There are 3 nested groupings, the coarsest first. Each group lies inside one group of the grouping before and may be the whole of it. The rows also spread widely along 4 directions, which tell nothing about the answers.
In the rows, 128 means zero.
Known rows, each followed by its group in each grouping:
[120 123 122 122 142 124 150 108 124 128 106 118 141] -> Mava K_372 K_597
[131 110 133 175 113 112 147 140 154 119 101 131 105] -> Mava K_372 K_7
[153 103 221 125 181 156 166 128  67 185 123 118 153] -> daf K_660 K_533
[ 85 137  70 131 154 140 147  90 125 132  86 146 130] -> Mava K_372 K_289
[135 123 125 165 131 123 117 124 136 139 101 138  94] -> daf K_660 K_119
[113 110  95 137 162 141 165 111 118 149  89 126 123] -> Mava K_236 K_376
[137 106 177 165 125 137 124 135 117 148 103 112 134] -> daf K_480 K_267
[139 130 101 155 106 114 135 125 156  86 100 117 125] -> Mava K_372 K_7
[109 144  97  94 131 130  91 122 130 126  95 132 130] -> daf K_660 K_533
[134 101 113 184 147 137 181 114 130 145  93 131 103] -> Mava K_236 K_376
[113 117 127 139 142 123 153 114 128 144 102 131 127] -> Mava K_372 K_597
[104 129  94 135 101 100 111 127 169 111  92 131 106] -> Mava K_372 K_597
[ 99 107 140 125 159 130 148 135 117 153 103 136 132] -> Mava K_372 K_7
[ 91 126 112  87 153 127 127 129 122 133 105 124 149] -> Mava K_372 K_7
[ 68 134 107  63 143 141  69 132 113 150  93 118 158] -> daf K_480 K_267
[114 112 146 159 107 106 125 145 161 137  94 135 101] -> Mava K_372 K_289
[167 132 156 117 120 131 121 127 120 114 112 102 145] -> daf K_660 K_533

New rows. What belongs after each?
[130 137 100 111  99 102 113 120 160  92 101 105 134] -> Mava K_372 K_597
[113 138  98  82  93  97  86 150 170  81  98 102 137] -> Mava K_372 K_7
[ 84 122 120  97  63  63  48 184 214 122  87 130  84] -> Mava K_372 K_597
[174 117 121 144  93 110 140 135 158  85  98  84 128] -> Mava K_236 K_376
[168 126 143 151 113 119 117 125 137 112 110 109 119] -> daf K_660 K_119
[133 135 127 107 173 157 182  82  82 122 111 104 185] -> Mava K_372 K_289
[115 149  88  89 124 129  86 120 134 115  92 126 131] -> daf K_660 K_533
[ 91 144 111  54  99 103  36 163 165 125  89 126 117] -> daf K_660 K_533
[136 142 105 114 116 119  88 124 144 108  98 117 120] -> daf K_660 K_119
[137 146 111  89  99 115  77 132 148  99 100 107 133] -> daf K_660 K_533
[121 139  95  98  96 100 101 124 164  89  99 105 137] -> Mava K_372 K_597
[166 141 132 113  59  89  51 158 185  75 103  90 111] -> daf K_660 K_119
[ 96 127 112  94 102  90  90 147 169 124  94 121 116] -> Mava K_372 K_597
[137 130 127 142 149 145 137 110 111 142 102 135 126] -> daf K_660 K_533
[119 125 115 120 130 118 138 114 133 122 104 119 135] -> Mava K_372 K_597
[120 123 164  79 133 115  78 155 127 151 110 111 128] -> daf K_660 K_119
[ 77 139  50 136 123 115  66 128 167 140  80 166  71] -> daf K_660 K_119
[124 125 149  85 174 146 122 119  87 157 115 117 152] -> daf K_660 K_119
[ 89 120 136 102 172 144 116 131 103 188 100 154 121] -> daf K_660 K_533
[146 126 107 166 115 120 154 116 145  90 102 116 126] -> Mava K_372 K_7
[113 128 126 117 100 105 107 136 159 115  96 119 123] -> Mava K_372 K_289
[ 91 104 155 116 139 110 120 166 140 161 101 139 116] -> Mava K_372 K_7
[162 121 124 185  92 108 147 131 164  77 103 111 114] -> Mava K_372 K_7
[163 125 127 190  89 113 151 113 163  86 100 114 113] -> Mava K_372 K_289
[144 111 176 137 129 116 106 151 133 154 110 122 109] -> daf K_660 K_119
[105 135  88 125 132 122  87 123 144 134  93 144  97] -> daf K_660 K_119
[ 88 116 119 108 170 135 146 123 109 151 102 136 143] -> Mava K_372 K_7
[132 141 125  91 100 113  73 145 151 108  96 114 125] -> daf K_660 K_533
[113 124 123 141 119 117 133 124 146 127  92 129 120] -> Mava K_372 K_289
[115 124 145 101 153 130 101 136 116 160 108 126 124] -> daf K_660 K_119
[123  94 125 186 143 129 170 132 141 160  89 141  87] -> Mava K_236 K_376
[ 73 113 133  90 119  93  92 161 161 160  96 136 109] -> Mava K_372 K_597
[185 119 174 153 120 126 129 127 124 116 118  98 128] -> daf K_660 K_119
[128 155  77  95 154 154 122  85 101 108 100 121 156] -> daf K_660 K_533
[144 114 177 135 140 132 166 118 113 135 111 108 151] -> Mava K_372 K_289
[ 79 151  79  60 159 144  87 115 113 146  91 139 138] -> daf K_660 K_533
[ 81 116  82 169 111  97 115 134 180 143  81 165  71] -> Mava K_372 K_597
[131 101 170 157 139 119 166 127 125 155 110 125 122] -> Mava K_372 K_597
[147 141  84 165 113 123 107 108 150  98  96 127  99] -> daf K_660 K_119
[108 123 160  85 128 116  81 162 135 162  99 128 120] -> daf K_660 K_533
[138 104 172 173 152 137 188 113 110 151 108 129 132] -> Mava K_372 K_289
[ 92 107  96 123 148 127 134 135 138 158  83 135 107] -> Mava K_236 K_376
[ 98 115 120 133 179 145 174  94  99 162 104 142 137] -> Mava K_372 K_597
[ 98 145  75  74  85  89  71 137 181  88  91 108 129] -> Mava K_372 K_597
[124 119 113 164 118 113 146 114 150 119  98 131 110] -> Mava K_372 K_597
[158 143 153  68 131 136 109 123 103 111 114  88 175] -> daf K_660 K_533
[110 127 123 106 167 140 114 116 107 157 105 131 129] -> daf K_660 K_119
[131 128  85 171 115 120 148 112 152  92  96 130 113] -> Mava K_372 K_7
[122 119  87 128  96 102 108 147 179 108  82 113 101] -> Mava K_236 K_376
[158 121 191  87 139 126 109 141 108 138 120  93 153] -> daf K_660 K_119
[106 123 128 100 118 104 111 138 148 131 101 118 128] -> Mava K_372 K_597
[ 88 102 173  83 193 144 159 134  80 184 115 127 164] -> Mava K_372 K_7
[130 122 136 135 160 141 130 114 107 155 106 133 121] -> daf K_660 K_119
[154 136 139 101 106 120 132 117 135  85 109  84 169] -> Mava K_372 K_289
[ 85 137 108  74 177 151 111 113  94 170  99 147 140] -> daf K_660 K_533
[121  87 184 109 132 109 132 176 139 175  99 110 117] -> Mava K_236 K_376
[145 146  99 132 105 125 100 117 147  98  95 121 121] -> daf K_660 K_533
[121 131 111 117  89  94 100 139 171 100  97 111 122] -> Mava K_372 K_597
[103 136 146  29 140 144  73 131  95 131 108  79 201] -> daf K_480 K_267
[107 155  53 109  99 115  65 122 166  99  84 136 104] -> daf K_660 K_533
[112 103 188 108 166 131 115 148 104 192 114 133 119] -> daf K_660 K_119
[127 118 149 121  95  94 103 167 169 106 104 110 120] -> Mava K_372 K_7
[108 115  92 111 159 139 151 115 120 144  91 122 131] -> Mava K_236 K_376
[ 92 125  91 130 159 136 157  96 119 146  99 143 129] -> Mava K_372 K_597
[115 107 130 177 144 122 164 114 132 152 101 145 102] -> Mava K_372 K_597
[136 136 109 140 138 144 129 107 118 124 100 135 121] -> daf K_660 K_533
[ 96 126  97 135 113 104 117 127 161 127  92 138 106] -> Mava K_372 K_597
